The groups are shells around one centre, one inside the other: the same stretched ball of 5 dimensions in 9 sizes.
(in the rows, 128 means zero)
Known rows, each followed by its group:
[140  76 199  89 120  93  87 157 134 155 110]
lanag
[126 190  60 143 133 198 146 113 131  78 125]
Vezi
[ 92  75 141 112 125 170 139  85  65  90 135]
gife
[112 164  90 114 153 172 123 105 115  90 119]
mize
[114 148  98 124 141 171 129 114 109  91 120]
pozuz
[132 166  89 110 126 160 123 124 142 109 122]
Rif
[137 196  78 162 141 190 138 138 141  82 114]
gife
[120 179  73 139 139 197 144 106 122  77 125]
Vezi
[180 218  76 121 118 120  96 200 210 145 100]
Palo
[150 155 124  80 126 111  89 153 171 149 110]
fomi
[163 170  85 152  86 168 143 164 168 113 125]
Palo
[114 166  71 161 141 190 145 129  98  70 118]
Palo
[143  68 181  89  94  97  99 159 134 157 120]
lanag
[152 207  66 156 128 172 131 162 162  98 111]
Rif
[ 93  74 143 128 120 189 152  78  65  79 140]
Palo
[140 152 112  90 122 133 106 137 155 132 118]
Rif
[147 200  79 175 143 168 127 175 145  91 101]
mize
[135 117 101 140  84 170 150 136 120 104 135]
lanag
[127  78 168  92 112 115 105 138 116 138 120]
Rif
[165 212  65 177 113 181 141 175 173  96 113]
gife
[145 213  58 138 137 171 125 147 160  98 112]
vano
[159 170  96 172 109 158 132 186 153 108 110]
fomi
[146 150 122 154 119 165 131 152 142 104 116]
pozuz
[116  68 164 131 103 163 141 114  89 103 133]
gife
[145 118 143  99 114 110  98 162 146 145 112]
pozuz
[132 134 108 173 107 193 157 135 112  81 128]
mize
[ 93  41 167 103 118 140 126 105  57 108 130]
Vezi
[123 117 117 122 120 143 122 142 108 111 119]
vano
[124 124 132 139 128 168 133 126 111  97 121]
Rif
[111 127 123 124 139 172 130 105 102  91 123]
vano
[134 137 134 132 123 172 132 120 135 103 124]
lanag
[113  55 182  75 114 121 108 109 100 135 128]
vano
[145 157 123 128 126 155 120 141 153 114 116]
pozuz
[120  35 204  72  99 110 106 116 106 148 131]
lanag
[139 172  91 154 121 190 145 130 140  88 124]
gife
[114  70 159  63 106 128 112  98 109 135 135]
mize
[131  76 149  94  92 118 115 142 117 139 127]
Vezi
[151 163 145 119 154 112  83 176 163 136  92]
Palo
[129 145 127  96 138 145 108 119 140 119 117]
pozuz
[143 117 132 162 100 161 140 159 124 105 121]
fomi
[134 145 141 109 148 131  98 142 141 123 106]
vano
[152 115 172 130 120 118 102 174 147 137 105]
Vezi
[116  75 188  72 135 114  93 113 112 138 118]
mize
[129  82 164 141 106 150 132 140 105 111 124]
fomi
[117  64 151 108  96 139 129 125  93 120 132]
fomi

New rows. What belongs after each?
[161 183 116 137 125 155 117 157 178 119 111]
Vezi
[132 199  74 111 148 168 118 120 151 101 115]
mize
[133 181  93 126 145 164 119 132 143 101 112]
Rif
[146 196  98 116 152 139  98 155 166 120 101]
vano
[134 132 152 102 147 116  90 151 138 133 103]
fomi
[116 103 121 154 118 163 139 141  84  91 121]
Vezi
[128 142  99 118 109 176 140 110 130 101 133]
gife
[163 234  51 137 135 150 111 178 187 116 102]
mize
[153 199  98 105 142 138  99 150 181 128 106]
fomi
[137 197  84 152 151 173 124 146 143  90 107]
fomi
[127 143  84 160 112 176 146 146 108  88 123]
mize
[132 124 146 132 131 148 118 141 125 112 114]
Rif
[176 224  86 146 142 122  92 212 197 132  87]
Palo
[149 164  78 149 101 159 135 167 145 109 119]
mize
[108  64 154 115 106 153 135 112  81 107 133]
pozuz
[158 133 153 126 109 134 112 161 164 135 115]
Vezi
[105  89 157  80 135 143 112  92 100 117 127]
fomi
[131 170 107 108 157 130  95 149 139 119 101]
mize
[148 181  69 178 104 198 158 149 143  82 125]
Vezi
[108 106 109 111 117 157 132 114  91 101 129]
gife
[156 160 139 128 135 128 100 170 166 131 102]
fomi
[144 157  95 162 117 156 130 173 132 103 111]
fomi
[152 131 154 148 116 148 122 160 148 119 113]
lanag
[129 112 118 124 100 158 136 130 117 110 130]
Rif
[166 193 107 134 121 153 116 161 188 123 111]
Vezi
[119  38 184 103  91 129 125 125  92 130 133]
mize
[162 170 116 173 119 154 125 187 160 111 105]
gife
[140 160 118 141 148 128 100 179 136 117  96]
Palo
[ 95  86 120 109 122 163 136  98  69  94 132]
Vezi
[134 153 123 106 151 116  89 161 138 129  99]
Vezi
[137 185  54 157 118 179 143 152 133  89 119]
Vezi
[103  59 191 100 137 137 112 104  82 114 122]
lanag
[ 91  52 167  75 126 139 118  83  70 115 133]
gife
[162 184 100 106 116 136 107 157 187 136 114]
gife
[173 213  68 157 116 142 116 203 186 121 101]
Vezi
[130 135 123 113 139 122 100 159 125 124 105]
mize
[108  48 188  78 121 114 103 115  89 134 124]
fomi
[166 227  47 171 115 181 140 174 180  97 113]
mize
[128 130 122 150 118 178 142 128 115  92 124]
pozuz
[118 140 117  94 139 157 117 103 124 109 123]
vano
[177 230  88 159 140 146 106 196 200 120  93]
Vezi
[134 122 139  88 119 133 108 125 142 132 122]
Rif
[120  36 192  83  92 120 116 118 101 140 134]
Vezi
[162 190 108 133 128 147 111 165 181 123 107]
vano
[125 140  93 118 110 175 141 112 123 100 133]
fomi
[167 192  94 141 119 141 112 183 181 125 105]
Rif
[165 174 107 182 116 152 126 199 158 110 102]
Vezi
